The rows of a group lie close to one hidden flat surface of 10 dimensions, which may be shifted away from zero. Surfaces can cross.
(in the rows, 128 means zero)
Some rows, each with its group after it:
[119  91 158 116 151 101 137 125 152  87 118 154 128  96 144 106 125 124
 146 121  91 109] -> Pefa
[147 105 146 149 175 122 139 118 141 124 137 116 124  93 130 123 127 106
 164 106 111 122] -> Pefa
[120 100 156  73 125 126 150 135 136 118 132 115 138 190 110 153 140 134
 144 141 112 110] -> Pefa
[177 135 151 156 162 102 103 172 206  51 192 173 143 125 118 111 134 163
  93 169 124 173] -> Folek
[136 196  94 126 118 132 125 136 106 101 160 117 154 131 166 123 160 156
 101 144 166 126] -> Folek
[179 134 139  95 158  98  51 156 150  95 183 178 154 140 129 138 130 164
 152 146  87 140] -> Folek
[137 155 132 153 106 101  96 141 164 131 115 130 109 157 140 134 171 159
 111 151 150 104] -> Folek
[122 132 123 106  80 116 135 169 117 150 115 159  93 120 122 142 146 108
 135 115 172 109] -> Folek
[ 22 188 113 110  93 135  92 113  81 163  88 164 161 126 125 141 141 122
 112 150 168 137] -> vopep
[141 184 109 168 117 176 167 118 100 147 145 102 160 146 108 140 113  75
 114 113 151 175] -> Pefa
[ 92 177  83 105 176 161 100  96  70 177 150  94 189 137 140 140 153 143
 150 135 158 133] -> Pefa
[159 137 137 148  79 140 152 112 121 117 114  92 115 177 123 148 107 124
 103 128 107 129] -> Pefa
[ 97 112 132 110 150 121 124 113  81 125 102 105 113 127 153 108 140 152
 162 125 124  97] -> Folek
[130 141 153 153 158 137 138 163 123 127 170 141 137 115  61 140 116  52
 150 129 151 190] -> Folek
[145 150 103 133  96  97  40 143  83 196 145  79  84  92  80 171 188  76
 126 173 157 116] -> Folek
[104 142 108  83 160  98  92 182 125  97 176 136  93 104 151 108 163 192
 138 157 178 106] -> Folek
[115  82 124  59 114 126 185 171 159 133 159 140 109  76 108 130 155  47
 136 114 138  89] -> Pefa
[ 71 155 204 180 106 109 135 100 126  84  45 188 165 155 116 113 118  78
 133 135  92 151] -> vopep
[172 173 129 184 122 146 133 134 132 124 135  90 119 163 109 111 163  80
 102 150 121 155] -> Pefa
[132 134 150 121 115 145 175  98 175 153 111 126 174 185 144 183 120 124
 161  80 115  95] -> Pefa
[159 168 112 125 131 151 124 125  75 117 115 151 170 154 159  81 147 105
 142 117  98 142] -> vopep
[131 167 141 170 125 116 108  88 193  76 109 126 141 172 176 112 128 198
  79 153  89 115] -> vopep
[117 116 125 146  98 108 110  71 155  85 116 153 202 108 141 142 106 187
  38 177  99 152] -> Dala
[ 89 132 114  89 215 119  75 163 129 137 168 150 134  88 116  94 174 131
 160 160 150 136] -> vopep
[150 107 127 131 148 112  89 131  89 175  89 168 153 132 132 123 155 146
 182 113 137 125] -> Dala
[136  98 101 149 141 138 157  73 130 151 128  49 168 116 132 140 166 153
  80 161 143 113] -> vopep
[102 163  92  87 112 138 153 170  71 112 160 136 121  87 148 122 143 120
 128 122 198 129] -> Folek
[ 78 154 137 115 156 123 100  99 157 104 108 174 203 143 164 106 150 171
 112 157 108 127] -> Pefa
[161 156 118 167 113 124 102 145 153 129 133 131 119 144 121 122 149 139
  96 152 143 143] -> Dala
[159 142 100 120 142 126 104 158  88 121 151  99  81 108 135  92 157 117
 134 142 136 118] -> Dala
[152 142  96 176 129 145 119 155 167 151 120 127  77 108 125  73 154 114
  91 140 147 137] -> Dala
[138  85 126 150 147 137 174 127 148 137 142  88 122 105  94 131 142 106
 107 139 155 134] -> vopep
[119 121 128 127 101 104  95 118 137 128 125 118 123 140 122 166 122 169
 103 155 131 124] -> Dala
[ 91 185 139  93 142 149 127 110  83 141 163 132 231 161 108 201 135  98
 160 125 153 158] -> Dala
[108 129 166  68 107 109 150 133 105  57  95 149 130 181 160  96 149 117
 144 136  69  87] -> Pefa
[131 123 208 181 152 132 179  99 177  82  96 156 175 191 121 142  83 122
 156  98  83 151] -> vopep
[116 121 138 150 184 154 155  88 172 144 139  73 137 134 117 125 137  84
 141 123  92 116] -> Dala
[179 127  96 137 158 141 109 144  89 154 143 135 149 113 130 103 150 141
 143 122 149 153] -> Dala
[133 156  69 140 104 155 157 118 103 123 142  92 141  86 143  91 167 101
  53 159 154 136] -> vopep
[102 155 113 123 148 154 162 108 113 111 135  82 113 100 146  85 133  62
 130 118 100 108] -> Dala
[141 117 127 123 165 112  85 131 106 113 120 166 161 112 128  80 156 127
 130 159 100 148] -> vopep
[ 69 147 131 118 130 130 137 126 153 139 111 177 154  96 142 129 127 108
 143 101 143 116] -> Pefa
[122  82 161 147 190 152 173 164 171 135 143 214 184  85  53  90 124  16
 152 117 119 205] -> Folek
[125 133 127 140 134 143 165 116 136  89 142 110 140 116 139 109 117 131
  97 131 123 140] -> vopep
[100 170 140 202 145 157 192 107 179 137  55 146 168 163 149  67 195  97
 113 126 160 125] -> Folek
[138 165  88 114 122 185 139 134 114 191 144 143 183 178 121 153 120 143
 133  99 171 164] -> vopep
[152 175 132 179 113 140 132 116 155 124 105 130 135 165 140 112 142 111
 113 124 113 133] -> Dala
[154  99 128 120  87 128 144 139  62 135 104 147 115 134 127 144  78 146
 159  85 136 138] -> Dala

New rows, each followed by its group:
[156 156 126 136 132 132 134 145 123 121 137 102 107 141 121 102 180  70
 135 142 116 114] -> Pefa
[ 84 104 171 165 115 111 169  93  82  93  60  61  53 160 148 118  93 173
 146 116 132  92] -> Folek
[134 139 127 147 128 128 101 108 110 159 116  77 107 167 126 153 135 157
 141 134 130 116] -> Pefa
[214 129  74 136  91 149 110 148 106 160 128 131 123 146 128  95 158 135
  93 139 129 145] -> vopep
[130 129 148 133 122 113 122 113 114 116 100 113 109 139 142 119 133 113
 146 119  92  98] -> Dala
[ 81 155 155 163 136 118 110 122 209 106 121 155 135 148 123 140 114 168
  89 157 139 143] -> vopep
[142 152 111 114 156 133 102 116  68 157 114 108 143 147 160 112 166 125
 187 105 119 103] -> Dala
[ 76 187  90  74  86 144 123 141  46 114 170 161 195  90 124 163 118 122
  95 146 184 170] -> Dala
[ 68 109 136 104 126 116 131 113 121 121 117 111 101  83 124 120 126  91
 127 135 114 101] -> Dala
[126 142 135 117 113 119 143 177 142  96 139 165 103 125 142 116 138 144
 128 124 162 124] -> Folek
[128 159 126  96 143 117 119 146  79  85 129 146 125 115 172  79 154 117
 161 116 111 108] -> Folek
[138  94 126 121 209 149 144  62 140 154 144  74 219 166 140 165 133 199
 154 121 118 126] -> vopep
[169 118 127 226 145 108 120  91 179  97 112 133 109  26 160  87 100 113
 100 105  88 132] -> Pefa
[109 140 122  76 158 141 158 130  89  98  88 196 178 111 196  32 171  92
 174  92  91  96] -> Folek
[101 169 117 133 155 148 111 115 121 154 129 125 166 147 129 132 148 131
 138 137 146 140] -> Pefa
[187  82 118 132 187 132 141  85 139  96 155  82 176 133 157 110 131 187
 113 139  88 127] -> vopep
[167 173 120 136  84 140 157 150 177 132 130 109 113 157 124 114 202  37
  99 139 117  95] -> Pefa
[105  51 132 125 135  86 118  90 103 137  93  52  85  91 126 129 171 151
 116 170 125  76] -> vopep
[ 91 196 122 146  65 140 156 163 107  76 108 161  86 100 140  78 121  62
  87 133 142 143] -> vopep
[107 125 137  94 150 115 131 130 111 124 119 136 112  96 155 108 148  98
 177 101 112  80] -> Pefa
[102 117 111 100 119 130 130 131 122 139 139 123 123  96 118 134 133 120
 113 140 140 125] -> Pefa
[134  93 131 120 107 110 131 108  80 150  84  76  86 143 142 132 147 139
 150 126 120  81] -> vopep
[155 123 114 115  94  96  96 115 113 114  97 136 124 116 168 107 162 146
 109 144  96  87] -> Folek
[126 129 119 113  97 138 137 117 100 182 118  77  92 151 125 177 115 129
 160  95 143  93] -> Pefa
[141 105 145 134 167 135 160 114 138  84 181 101 160  98  98 130 112  88
 108 143  96 161] -> Dala
[134 154 134 148 115 130 140 135 120 116 140 124 136 145 120 150 117 131
 121 127 150 150] -> Folek
[156 155 118 126 111 124 122 146 131 140 126  82  91 157 126 115 197  78
 126 149 121  90] -> Pefa
[114 121 112 113 138 140 137 113 117 129 145  64  88 118 133 125 118 116
 122 130 116 105] -> Dala
[130  83 122  95 133 131 127 105  92 137 139 140 178 104 115 151  92 134
 132 120 107 149] -> Folek
[164 175  96 156 104 133 103 118 104 127  96 127 118 142 182  78 156 151
 111 128 119 111] -> Dala
[140 162 125 130  95  92  68 144  68 139 122  85  61 127 125 142 168 105
 147 149 136  92] -> Folek
[107  86 134 159  75 135 249 138 158  57  93 149 116  99 161  86  94 178
  48 119 178 135] -> Folek
[139 166  89  96 116 146 102 122  43 142 108 152 157 145 162  92 144 132
 140 121 115 131] -> vopep
[131 119 178 136 143 129 149 147 127 100 121 162 124 152 108 128  91 103
 171  99 109 152] -> Folek
[ 71 172 170 145 156 105 111 143 173 118 106 135  85 159 136 122 157 121
 170 129 139  92] -> vopep
[104 127  97 133 116 111  60 123 151 131 126 170 157  98 117 113 143 178
  48 202 135 171] -> vopep
[108 140 117  95 105 148 164 126  85 137 104 157 158 127 152 123 127 113
 148  91 138 116] -> Folek
[134  90 147 176 113 105 193 117 138  42  60 136  93  92 173  24 154 125
  74 144 101 104] -> Folek
[ 96 183  73 135 119 146 112 108 167 123 162  56  94 109 153 108 146 148
  44 177 132 106] -> Dala
[162 143  88 126 142 143 151  82 144  79 160  43 127 136 206 111 128 214
  82 133 105  86] -> vopep
[151  71 161 129  97  86 101 153  86 101  80 161  71 111 109  90 126 111
 138 144  88 128] -> vopep
[151 151 132 128 111 132 130 137 100 102 167 137 174 139 110 161 112 133
 109 139 142 171] -> Dala
[ 23 169 133 110  54 141 126 140 109 127  79 201 133 148 112 140  80 142
  85 142 165 164] -> Pefa
[140 110 134 126 155 127 140 135  80 124 145  92  96 105 118 119 117  95
 168 109 125 128] -> Pefa
[129 135 136  93 111 123 130 138 116 118  96 181 145 154 168 115 133 138
 167  95 109  97] -> Folek
[146 143 135 196  85 157 172 107 125 115 113 127 131 124 116 142  54 102
  92 100 124 175] -> Pefa
[115 109 136 119 116 126 144 146 145 112 138 123  86 132 127 138  86 163
 125 117 138 121] -> vopep
[105 112 130 119 159 139 162 129 136 112 128 152 163 114 138 101 128 144
 126 127 142 142] -> Folek
[ 63  76 211 151 141 105 178 111 136 124  80 123 108 136  84 165 102  85
 179 108 133 119] -> vopep
[189 102  95 140 127 137 112 143 110 171 148 111 108 143 119 144 106 196
 129 121 160 150] -> Dala
[ 93 150 157  99  66 151 223 104  91  69  79 185 164 125 186 119  56  74
 158  37  82 106] -> Pefa
[151 138  99 120 126 135 109 124  63 113 114 150 167 107 143  71 157 108
 111 150 104 149] -> vopep
[122 118 125 126 146 108  77 145 137 163 153 114 117 122  89 167 143 147
 131 159 160 140] -> Folek
[103 155 126 131 108 142 127 120 118 156 114 166 185 137 118 156 123 123
 123 122 157 153] -> Dala
[112 156 146 156 110 141 172 120 148 123  64 156 146 170 163  98 150 126
 129 104 140 110] -> Folek
[126 179 132 182 180 129 111  94 160 148 103 145 154 105 178 108 154 101
 181  82 116  99] -> Pefa
[103 168 120  97 127 141 132 142 111  98 142 135 109 138 165 114  98 157
 141 109 131 118] -> vopep
[126  91 186 176 204 106  87 125 167 144 128 120 129 182  80 151 120 181
 168 148 134 162] -> Pefa
[123 150 147 139 133  90  84 117 126  98 111 163 169 112 136 112 175 113
 121 165 105 128] -> Dala
[107 133 102 140 115 139 128  85 128 200  97  81 163 164 122 165 167 157
 104 149 165 114] -> vopep
